There are 9 hidden switches. A switch that is on adds its own fixed numbers to the row, and there is some noise. The rows also spread widely along 11 directions, which tell nothing about the answers.
Some rows, each with its switches (1 for on, 0 for off) after it:
[ 0.51  1.07  0.33  3.10  1.03 -1.36  2.52 -0.78  1.43  2.24 -0.63 -0.31
 -3.03  0.78  2.43  4.59 -2.61  0.96 -0.25  0.93  0.35  2.51 -0.21  0.89
  3.24  0.50 -2.82 -2.71  1.66 -0.60]
1 0 0 0 0 0 1 0 0
[-2.92  2.92 -2.45  2.48 -0.52  0.66  0.57 -3.08  2.11  1.57  1.95  2.95
 -3.01  2.49 -2.22 -1.96 -2.93  5.03  0.94  1.46 -0.55 -1.34 -1.09  0.05
 -2.24 -0.73 -1.85  1.89  1.00 -3.38]
0 0 1 1 0 1 1 0 1
[-0.40  0.30 -0.99  0.73  2.11  1.91 -3.11 -0.64  0.16  1.18  1.93 -0.58
 -1.73 -1.72 -2.43 -0.30 -0.16  1.92 -1.03  2.45 -0.86 -1.49 -0.48  1.20
  2.65  0.47 -1.18  2.54  0.60 -0.95]
1 1 1 1 0 0 0 1 1
[-0.35 -1.29 -0.76  2.44  0.97  0.62 -0.56 -1.59 -1.94  2.52  0.05  1.34
  1.37  3.12 -2.22  2.49 -0.67  3.32  6.37  2.41 -1.05  2.51 -2.17  0.54
 -3.57  1.36 -4.06 -1.59  0.14  0.47]
1 1 0 0 0 1 1 1 1
[ 1.44  2.88 -3.86 -2.25  1.39 -0.98 -2.11  0.25  0.17  3.50  3.74  1.47
  0.08  1.84 -5.57 -3.48 -5.31  1.71 -1.25  0.62  0.14 -0.82  2.64  0.58
 -0.55  0.87 -0.83  2.89 -1.78 -1.49]
1 1 1 1 0 0 0 0 0
[ 1.52  2.56 -1.29  0.24  1.34 -2.94 -0.28  2.05  3.95  3.80 -0.58 -0.11
 -2.12  0.28 -3.86 -2.06 -5.16  1.27 -0.68 -0.64  1.45  1.08  2.04  2.04
  0.79  1.06  0.30  3.17 -2.09 -2.09]
0 0 1 1 0 0 1 0 0
[-2.48 -1.74 -2.75  0.39  2.68  1.00 -2.61 -0.16  0.07  2.21  0.14 -0.17
  1.09  2.63 -4.26 -3.16 -2.08  1.11  1.04  2.66 -0.01  0.39  0.66  1.95
 -1.27  0.02 -0.86  1.08 -1.97 -0.78]
1 0 1 0 0 0 0 1 1
[ 1.81 -0.03 -0.89  1.83  4.68 -0.03 -1.31  2.79  3.44  5.19 -1.99 -0.47
 -0.84 -1.62 -2.55  4.10 -0.31  0.82  2.55  1.42 -0.22  3.08  0.12  1.38
  0.95  3.34 -1.17 -1.17  0.20 -0.27]
1 0 0 0 0 0 0 1 0
[-0.90  0.79 -2.60  2.91  0.29  3.15  4.22  1.26  2.95  2.67 -2.49 -0.28
  0.83  1.37 -0.62  1.28  0.47  0.03  2.13  2.30 -0.63  2.11 -1.88  1.17
 -2.33  0.28  1.58  0.75  2.52  0.22]
0 1 0 1 1 1 0 1 1
[ 0.08  1.62 -3.85  0.38 -0.29 -1.47  2.28 -0.60  2.13  2.11  1.84  2.54
 -0.64  3.23 -0.37 -2.06 -4.74  0.25 -5.08  0.95  2.62 -0.96  2.94 -1.00
  0.82 -0.48 -0.10  1.54  0.44 -3.22]
0 0 0 0 1 1 0 1 1
[-2.26  3.42 -0.25  1.72  3.52  0.54 -0.94  1.73  2.24 -0.84  1.39  4.17
 -2.49  0.23 -1.90 -1.71 -0.54  3.31  3.38 -0.10  0.09 -1.69 -1.92  1.93
 -1.58  0.82 -1.39 -0.52  1.99 -0.51]
0 0 0 1 0 1 0 1 0
[-1.50 -0.78 -1.91 -1.71 -0.38  2.49 -0.51 -1.14 -2.92  0.07  0.03 -0.02
  3.83  2.04 -3.24 -4.02 -0.67  1.59  1.60  2.51  0.10  1.59  1.01  0.84
 -2.27 -0.98 -1.03  0.65 -0.43 -0.35]
1 0 0 0 0 0 1 0 0
[ 2.78  2.20 -1.76 -1.01  0.39 -0.90  3.81  2.68  1.03  0.20 -0.10  0.45
  2.21 -0.57 -0.34 -2.61 -2.75 -2.41 -1.03 -1.84  0.96  0.52  2.61 -0.15
 -0.15 -1.61  0.37  1.73  2.47  3.24]
1 0 0 0 0 0 0 0 0
[ 0.98  0.16 -0.48  5.65  0.54 -2.02  4.17  0.47  3.96  1.66 -2.94  2.28
 -1.43  1.80  0.05  2.85 -2.80  2.55  2.85  0.41  1.88  2.19 -0.85  0.71
 -1.43  0.23 -2.04 -0.05  0.70 -2.11]
0 0 1 1 1 0 1 1 0
[-3.12  1.08 -2.08  5.07  4.84 -1.41  3.16 -0.48  4.70  1.45 -0.94  1.86
 -5.22  0.66  1.18  1.51 -0.99  2.55  2.44  1.07  0.04 -0.09 -1.89  2.07
 -1.64  0.22 -2.91 -0.88  1.49 -0.12]
0 0 1 1 0 0 1 0 0
[-0.40 -0.58 -0.90  0.36  5.27  0.06  0.76  1.38  1.39  3.33 -0.54  1.38
 -0.23  1.44 -1.50  2.53 -0.76  1.72  2.84  1.99 -0.04  2.30 -0.35  1.94
 -1.43  2.60 -2.21 -3.45 -0.30 -0.41]
0 1 0 0 0 0 1 0 0
[ 3.14  4.29  0.90 -0.34 -0.32  2.10 -1.27  0.20  0.99  0.86  3.29  2.69
  0.95 -0.10 -2.17  1.24 -2.99  3.10  2.21 -1.11 -1.70 -0.14  0.58 -0.93
  1.88  0.51 -0.47 -0.09  2.56 -1.89]
0 0 1 1 0 0 1 1 1
[ 4.26 -0.39  0.06 -1.84  1.93 -0.23  0.44  2.47 -0.60  0.48  0.18 -1.10
  1.51 -2.84 -0.91 -0.60 -0.02 -0.48 -1.87  0.34  0.70  0.47  2.69  0.37
  3.24  0.40 -1.74  1.65  0.89  1.49]
1 1 1 1 0 0 1 1 0
[ 0.56 -2.33 -3.03  1.12  1.40  1.07 -0.92 -2.11  0.51  5.11 -1.06 -0.64
  0.95  0.14 -3.01  1.62 -0.11  3.27  0.83  3.42 -0.27  0.96  0.72 -0.90
 -0.56  1.99 -2.09  1.69 -1.03 -3.06]
0 0 1 1 0 0 0 1 0
[-1.68  2.88 -0.50  2.62 -0.27  2.88 -0.45 -0.37  1.47  0.18 -1.04 -0.09
 -0.82 -1.84 -2.75 -1.61  0.44  2.92  4.57  1.14 -2.08  0.53 -2.53  1.76
 -1.88 -1.04 -0.36  2.33  2.38  1.03]
1 0 1 1 0 0 1 0 0
[ 3.07 -2.35 -1.77 -0.65  1.92 -1.79  0.06  0.31  0.10  4.82 -0.80 -0.33
  2.22  2.73 -2.41  1.44 -3.47  0.45  0.10  1.62  1.34  2.80  2.91 -0.02
  0.56  1.77 -2.01  0.49 -3.00 -2.74]
0 0 1 1 1 0 1 1 1
[ 2.37  0.61 -0.33  1.01  2.94  0.91  3.85  3.55  2.26  1.31 -1.51  2.41
  2.18  1.38 -0.98  2.14 -0.77  1.03  3.14  0.20  0.52  2.62 -0.10  0.67
 -1.30  1.58 -0.27 -1.96  1.94  0.08]
0 1 0 1 0 0 0 1 0
[ 2.23 -1.89  0.06 -2.75 -1.11  0.35  0.32  0.74 -3.76  1.13 -0.83 -2.71
  3.70  2.31 -1.18 -0.93 -2.01 -0.55 -1.60  2.15  0.98  2.62  2.42  1.12
  2.90  0.38 -0.71 -0.10 -1.10 -0.71]
0 1 0 1 0 0 1 1 0
[-0.41  3.33 -1.61  4.27 -2.30  1.94  3.45 -0.43  2.94  2.01  0.24  0.41
 -1.47  3.10  0.35  1.67 -4.23  0.89 -0.50  1.09 -0.95  1.52 -1.29  0.42
  2.02 -1.24  1.41  0.01  3.69 -0.66]
1 1 0 0 0 0 0 1 1
[ 0.35  2.67  2.04 -0.23  2.94  3.65  1.46  4.53  2.25 -4.04  0.14  2.49
  0.32 -3.23 -0.23 -1.47  1.94  1.60 -0.66  0.58  0.74 -0.34  0.00  1.90
  2.70 -0.17  0.89 -1.68  4.28 -0.13]
1 1 0 0 0 0 1 1 0
[-0.20 -0.83 -1.32  0.75  1.93 -1.89 -4.26 -1.57 -1.67  3.27  1.77  0.05
 -1.15  1.41 -3.28  0.56 -2.50  2.23  2.63  1.21 -0.50  0.06 -0.13  1.00
  0.00  1.07 -4.04  1.69 -2.02 -0.70]
1 0 1 1 0 1 0 1 1
[ 1.75 -3.22 -2.26  0.64  4.37 -0.35  3.39 -0.52  1.71  3.78 -1.59  1.33
  1.03  0.15 -0.38  3.63  0.60  1.97  0.78  2.26  1.30  1.81  1.35 -1.11
 -1.26  2.09 -3.26 -1.39 -0.58 -2.14]
0 0 1 1 0 0 0 0 0

New rows, each followed by its switches (1 for on, 0 for off):
[ 1.83 -2.92 -0.64  3.24  4.17 -5.04 -0.61 -0.29 -0.01  2.83 -0.81  0.39
 -1.84 -0.01 -0.91  2.33 -1.92  1.48  3.43  0.21  1.45  1.07  0.46  1.07
 -0.39  1.40 -6.11  0.87 -1.84  1.69]
1 0 1 1 0 0 1 1 0
[-0.20 -2.37 -0.44 -0.62  1.77 -2.36 -0.63 -1.98 -3.36 -0.22  0.76  0.85
  0.73  1.33 -0.74 -1.87 -1.66  1.99  1.64  0.82  1.31 -0.50  0.84  0.85
 -0.91 -0.35 -4.91  0.69 -2.22  0.25]
0 0 1 1 0 0 1 0 0
[-1.07 -1.83 -1.36  0.98  2.35  0.84 -1.20 -2.34 -1.68 -0.16 -0.57 -0.40
 -0.13 -3.19 -1.39 -1.40  2.79  2.44  3.42  2.40 -0.69 -0.80 -1.12  0.82
 -1.89 -0.53 -4.10  2.51  0.62  1.90]
1 0 1 1 0 0 1 0 0
[ 1.98  0.84  0.83  0.80 -0.61  0.55  0.39  1.61 -0.09  0.06 -1.39  0.04
  1.26  0.93 -1.70  0.65 -2.04  1.50  0.46  0.98  1.35  2.28  1.28  1.44
  2.27  0.23 -0.75 -0.25  0.24 -2.48]
1 0 1 1 1 0 1 1 0
[-3.12  0.78 -1.69  2.80 -0.53 -1.56  1.76 -0.38  1.24  1.39 -1.34 -0.48
 -1.90  2.81 -0.25 -2.78 -3.20  0.68 -0.38  1.16  0.93  0.83 -0.44  2.20
 -0.33 -1.02 -0.49  0.97  0.59  0.18]
0 0 0 0 0 1 1 1 0
[-0.73  1.23 -2.16  3.82  3.97 -0.35  0.47  1.35  3.31  4.62 -2.27 -1.81
 -3.21 -0.88 -0.36  3.94 -0.71 -0.82  3.32  1.92 -1.43  2.89 -1.21  3.01
  0.32  1.76 -1.31 -0.25  1.34  1.72]
1 0 0 1 1 0 1 1 0
[-0.45 -0.69 -2.22 -0.98  1.95  0.86 -5.15 -2.89 -0.84  3.32  1.80  0.48
 -1.33 -3.55 -3.53 -1.05  1.71  4.53  0.00  3.76 -0.48 -1.73  0.60 -0.57
 -0.20  2.57 -3.48  2.50  0.31 -2.33]
0 0 0 0 0 1 1 1 0
[-0.42 -0.97  0.11  2.07  3.16 -2.45  3.08  4.96  1.99  2.10 -4.28 -0.96
  0.22  4.06 -1.26  0.16 -3.43 -1.71  2.26  0.25  2.13  5.07  0.80  4.42
  0.55  0.81 -0.38 -2.20 -1.70  0.44]
1 0 0 1 0 0 1 1 0
[-0.36  2.26 -3.15 -0.75  3.49  3.81 -1.15 -0.89  0.23  2.32  2.10  0.51
 -0.11 -2.40 -2.85  0.55  1.64  2.62  2.92  2.65 -3.20 -0.48 -0.59  0.40
 -1.75  1.12 -2.06  0.61  2.83  1.23]
1 1 1 1 0 0 1 0 0
[-0.04  0.53 -3.95  2.44  2.65 -0.82  0.77  0.75  3.20  2.50 -0.52  1.94
 -1.14  0.56 -2.76 -1.18 -2.21  1.49 -0.18  1.49  1.57 -0.07  1.26  0.74
 -1.39  0.67 -1.12  2.59 -0.03 -1.95]
1 0 1 1 1 0 0 1 0
[ 4.24 -0.07  2.39 -0.89 -1.00  3.57  1.25  1.42 -1.76 -0.71 -1.86 -0.19
  5.65 -3.07  0.16  1.88  2.42  0.62  3.56  0.05 -1.03  1.94 -0.34 -1.42
  0.49 -0.05 -0.25 -0.65  3.69  2.28]
0 0 0 0 0 0 0 1 0
[ 1.99 -1.15  4.10  1.29  2.34 -2.09  1.66  2.61 -1.23 -1.38 -0.95 -0.32
  0.13 -0.03  2.05  2.75 -0.52 -0.59  2.63 -1.55  0.80  2.18 -0.16  1.95
  3.01 -0.42 -3.73 -2.27  0.37  2.30]
1 0 1 1 0 1 1 1 1
[ 2.81  0.62  0.78 -1.75 -1.69  2.88  1.23 -1.10 -1.81  1.33 -0.17 -1.69
  2.94 -0.85  0.31  2.60 -0.77  0.69 -1.65  1.96 -0.90  1.71  1.24 -0.21
  2.79 -0.02 -0.55 -1.20  1.46 -0.72]
0 1 1 0 1 0 1 0 0
[ 2.81 -0.68 -2.08 -1.95  2.38  2.08  3.29  1.15  0.31  1.50  0.23  0.84
  3.75  0.21  0.15  1.05 -0.08 -0.01 -1.95  1.21 -0.22  1.67  3.77 -1.79
  1.12  0.47 -1.44 -2.31  2.49 -0.26]
1 0 1 0 0 0 1 1 0
[-0.59  0.70 -0.44  4.79  3.37 -3.87  1.12  1.20  3.18  2.17  0.08  3.69
 -4.05  3.46 -1.33  2.33 -3.98  3.55  3.98  0.01  2.11  1.87 -1.09  1.85
 -1.05  1.89 -3.77 -1.47 -0.62 -2.40]
1 0 0 1 0 1 1 1 1
[-5.14 -1.33 -1.95  0.66  5.77 -0.85 -0.07  0.60 -0.59 -0.51 -0.13 -1.54
 -2.70  1.05 -0.14 -3.40 -0.07 -1.13 -0.01  2.33 -0.19 -0.58 -0.67  4.80
  0.08 -0.97 -2.57 -0.18 -0.90  3.30]
1 1 1 1 0 0 1 0 0
[ 1.36  0.66 -1.80 -1.38  2.78 -1.10  0.99  3.61  2.15 -1.02 -0.16  2.63
 -0.60 -1.75 -2.28 -3.98 -0.15  1.26 -3.53  0.78  4.36 -0.56  3.57  0.70
  0.96  0.92 -0.63  2.16  0.29 -2.91]
1 0 0 1 1 1 1 1 0
[-4.50  1.97 -1.43  1.98 -1.23  4.19 -1.39 -1.02 -1.06  1.03 -0.41 -1.29
 -0.95  2.23 -2.62 -1.12 -0.33  2.31  1.41  3.81 -2.07  1.20 -2.93  2.58
  0.37 -0.28  0.43 -0.13  1.76 -1.17]
1 1 0 1 0 1 0 1 0
[-0.71  1.97 -0.46  1.54  0.03  2.17 -1.94 -1.92 -0.24  3.41  0.14  0.24
 -0.43  1.30 -2.67  2.73 -1.76  3.42  4.22  2.03 -1.92  1.83 -2.15  0.75
 -0.66  1.40 -1.34 -0.92  0.47 -1.88]
0 0 0 1 0 0 0 0 0
[ 1.15 -0.86 -0.02  0.98 -0.01 -2.81 -1.26  0.29 -0.88  2.34  0.33  0.32
 -1.14  3.16 -3.12  0.13 -4.07  2.86  0.18  1.36  2.66  1.84  0.56  1.83
  1.49  1.50 -2.79  0.93 -2.58 -3.35]
1 1 0 1 0 1 1 1 1
[ 2.54 -2.26 -0.41 -1.13  3.89  0.29  0.65  2.85  0.56  2.88 -2.47 -0.80
  1.09 -1.37 -2.20  3.16  1.00  0.93 -0.49  3.46  2.21  3.60  1.81  1.59
  1.42  3.25 -1.57 -1.05 -1.83 -2.61]
1 1 0 1 1 0 1 0 0
[ 0.98 -1.23 -0.08  1.64  2.49  1.31  7.61  1.87  1.19 -1.49 -2.13  1.06
  1.36  0.67  4.12  1.97  1.72 -0.06 -0.21  1.21  1.43  1.81 -0.07  0.22
  0.95 -0.52 -1.27 -3.03  3.87  1.20]
0 1 0 1 0 0 1 1 0
[ 0.58  1.59 -0.46 -1.11  2.05  2.18 -1.71  0.26  0.43  3.11  1.45  1.16
 -0.25  1.67 -3.07  3.36 -2.23  3.56 -0.32  2.25 -0.39  1.99  1.24  0.18
  2.62  2.42 -1.27 -3.17 -0.65 -5.28]
1 0 1 1 0 0 0 0 0
[ 4.63 -0.09 -0.87  0.77  3.17 -1.26  2.72  2.79  1.56  4.93 -0.90 -0.53
  0.05  0.75 -0.11  6.26 -2.62 -0.70 -0.02  0.84  0.54  3.74  1.55  0.15
  3.33  3.16 -1.61 -2.39  0.58 -0.25]
1 1 0 1 0 0 0 1 0
[ 2.71  0.60  0.45 -1.13 -0.99 -1.18  0.70 -1.22 -0.87 -0.02  0.80  0.30
 -0.52 -1.04  0.27 -0.38 -2.06  2.05 -3.40  1.00  2.23 -0.04  2.18 -0.98
  3.71 -0.06 -2.26  1.05  0.32 -2.67]
0 0 0 1 0 0 1 0 0
[-0.11 -2.20  0.18  2.91  2.86 -3.28 -1.33  1.74 -0.20  2.19 -2.55 -2.77
 -1.47 -0.22 -1.62 -0.20 -1.63 -0.97  2.54  0.94  0.61  1.41 -0.81  3.87
  0.91  0.46 -2.75  2.38 -2.22  3.32]
1 1 1 1 0 0 0 1 0
[ 1.49 -2.61 -0.57 -0.06  5.81 -3.87  0.99  3.42  0.61  0.86 -1.63 -0.05
 -0.71 -1.95 -0.71 -0.93  0.84 -0.28  0.41  0.36  2.56  0.41  1.63  2.47
  0.17  1.51 -4.06  1.14 -1.03  2.55]
1 1 1 1 0 1 1 1 0
[ 0.23  0.86  0.32  1.05  2.65  2.32 -0.68  1.92 -0.98 -0.29 -0.78  2.09
  2.65  0.65 -2.94  0.59  0.68  2.49  7.86  0.45 -1.45  2.19 -1.72  1.71
 -3.33  0.97 -2.37 -1.92  1.63  1.56]
1 0 0 1 0 0 1 1 0
[ 1.33 -0.26 -1.79  1.61 -0.66  0.46  4.27 -1.32  2.77  1.84 -1.51  1.37
 -0.85  0.51  0.05  1.27 -0.91  3.82 -2.53  2.63  2.54  1.08  1.56 -1.52
  0.85  0.55 -0.87  0.74  1.58 -5.07]
0 0 0 1 0 0 1 0 0
[ 1.38 -1.40 -0.47 -1.03  3.94 -1.27 -1.34  1.49  1.16 -0.20 -0.68  0.41
  0.36 -4.39 -2.52 -2.91  1.47  1.73 -0.29  0.86  2.04 -0.74  1.85  0.97
 -0.05  0.47 -2.69  2.96 -0.68  0.64]
1 0 1 0 0 0 1 0 0
[ 4.11  0.75  2.05  0.19  0.59 -1.73  0.93  3.15  1.57 -0.12  0.10  1.14
 -1.26 -1.52 -0.91  0.61 -1.39  2.29 -1.98 -0.02  3.19  0.83  1.40  0.74
  4.18  1.02 -1.39  1.33  0.57 -2.55]
1 1 0 1 0 1 1 1 1
[-1.35 -0.25 -1.68  1.49 -0.86  1.59  2.56  0.75  0.31 -1.86 -1.11 -0.54
 -0.24  0.26 -0.34 -3.26 -0.18  0.56 -2.95  2.27  1.76 -0.33  0.18  1.32
  1.89 -1.68  0.51  2.42  1.93 -0.60]
1 1 0 1 0 0 0 1 0
[ 2.19  2.31 -2.43  2.53  1.79  1.12  3.89  1.04  4.37  4.21 -1.51  0.67
 -0.14 -1.59 -2.03  2.18 -0.43  2.48  3.69  0.74 -1.41  1.60 -0.80 -0.10
 -2.84  1.42 -0.51  1.57  2.53  0.68]
0 1 1 1 0 0 1 0 0
[ 1.38 -1.02  0.57 -1.92  1.02  2.49  1.12  0.21 -3.83 -1.65  0.42 -0.36
  3.27 -1.86  1.71  1.03  2.77 -0.14  0.47  0.53 -1.10  0.26  1.00 -0.75
  1.92 -0.55 -2.99 -1.22  2.79  2.53]
1 0 1 1 0 1 0 1 0
[-0.63 -0.79 -1.68  2.18  4.24 -1.84  2.23  1.42  2.48  0.36 -0.05  2.22
 -0.67  2.42 -0.45 -1.40 -2.39  0.18  1.08  0.29  1.98  0.08  0.88  2.00
 -1.38 -0.37 -2.00  0.17 -0.85 -0.37]
0 0 1 1 1 0 1 1 1
[ 3.20 -2.68 -0.33  0.70  2.23 -0.42  5.07  0.75  3.10  0.99 -2.62  1.32
  2.02 -3.22  0.99  1.35  3.04  2.10 -0.09  0.56  1.99  1.08  1.48 -1.83
 -1.59  0.37 -2.41  1.12  1.49 -0.25]
0 0 1 0 0 1 1 0 1
[ 4.84 -1.69  1.17 -1.49 -1.41  2.01  1.58  1.92 -1.63  1.22 -3.29 -1.44
  4.75 -2.23 -1.94  1.47  1.57  1.54  1.70  1.58  1.27  3.79  1.40 -0.64
  0.77  0.80 -0.71  0.76  0.60 -0.94]
1 0 0 1 0 0 1 0 0
[ 5.19  3.51  1.47 -0.17 -1.08 -0.59  2.67 -0.23  0.70 -0.72  3.83  4.79
  0.06 -0.68  0.26  2.15 -2.42  4.66  0.66 -1.88  0.51 -1.26  0.60 -2.61
  0.88  0.31 -3.04  0.22  2.88 -2.19]
0 1 1 1 0 1 1 0 1
[ 1.57  2.18 -4.42 -0.87  5.32 -0.96 -0.90  2.99  3.51  3.43  1.65  3.81
 -0.92 -1.15 -4.83 -1.18 -1.01  1.80  0.16  1.16  2.00 -0.69  2.79 -0.01
 -1.92  3.22 -1.55  1.71  0.02 -2.38]
1 0 0 1 1 1 0 1 0
[-2.51  2.13 -0.52  3.03  2.38  1.79 -3.34 -0.97  2.34 -0.35  1.31  3.20
 -2.97 -1.57 -3.27 -1.33 -0.19  5.73  2.84  1.94 -0.36 -1.77 -1.57  1.64
 -0.86  0.39 -2.44  0.81  1.61 -2.39]
1 0 1 0 0 0 1 1 0
[ 0.76  2.22 -0.87 -1.42  1.88  3.08  5.99  2.29  1.85 -0.64  0.57  0.69
  1.52  1.55  1.79 -0.33 -0.73 -1.02 -2.30  0.25  0.16  1.05  1.36  0.63
  1.71 -0.70  1.64 -2.21  3.48  0.12]
0 1 0 1 0 0 1 0 1
[ 4.26 -2.65 -0.87  1.07  2.87  0.62  0.79  0.58 -0.06  2.62 -2.98 -0.72
  2.43 -4.76 -0.33  3.76  3.81  0.16  3.52  1.83  0.27  1.37  0.15 -1.07
 -0.66  1.97 -2.78  1.62  1.48  1.90]
0 0 0 1 1 0 0 1 0
[ 2.44  2.73 -0.66  0.21 -4.02  2.15  0.66 -1.76 -1.39  1.36  1.38  0.64
  1.93  1.65 -2.94 -0.06 -3.25  3.99  1.77  1.15 -0.90  1.63 -0.09 -0.82
 -0.33 -0.56 -1.02  1.25  1.67 -1.94]
1 1 1 1 0 0 1 0 0
[ 1.75 -0.07  0.70  1.59 -1.00  1.60  2.39  0.70  1.67  2.68 -2.95 -1.82
 -0.03  0.21 -1.50  3.24 -1.36  2.61 -0.36  2.65  0.45  4.05 -0.17  1.07
  2.63  1.13 -0.08 -0.53  0.29 -3.51]
1 1 1 1 0 0 1 0 0
[ 0.22  2.04 -4.32  1.62  1.84 -1.84  2.06 -0.35  1.59  3.21  0.89  0.68
 -0.64  1.05 -2.00 -1.48 -3.40  0.17  2.02  0.36 -0.65  0.32  0.23  0.87
 -3.21  0.01 -2.06  1.95  1.34  3.28]
1 1 0 0 0 0 1 0 0
[ 4.30  4.91  1.75 -2.32 -0.74  2.87  1.02  2.68  1.91 -0.20  1.74  3.27
  2.92 -1.80 -1.99  0.58 -2.18  2.50 -0.37 -1.77 -0.30  0.30  1.94 -1.39
  1.86  0.44  1.48 -0.92  3.06 -2.55]
0 0 1 0 0 0 0 0 0
[ 3.14 -1.13  2.69  1.63  1.53 -3.09  2.60  2.72  1.61  0.45 -1.35  0.81
  0.69  1.45  1.15  1.48 -3.51 -0.22 -0.31 -1.41  2.34  2.14  1.65  1.04
  2.94 -0.06 -1.84 -1.32 -0.55 -0.51]
0 0 1 0 0 0 1 1 1
[ 3.46 -0.53 -0.80  0.10  1.96 -2.38  1.45  3.89  0.99  3.99 -2.56 -1.90
  0.94 -0.48 -2.35  1.04 -1.35 -0.56  1.26  0.30  1.47  3.76  1.42  1.68
  0.54  2.42 -1.02  0.92 -0.47  1.23]
1 1 0 1 0 1 1 1 0
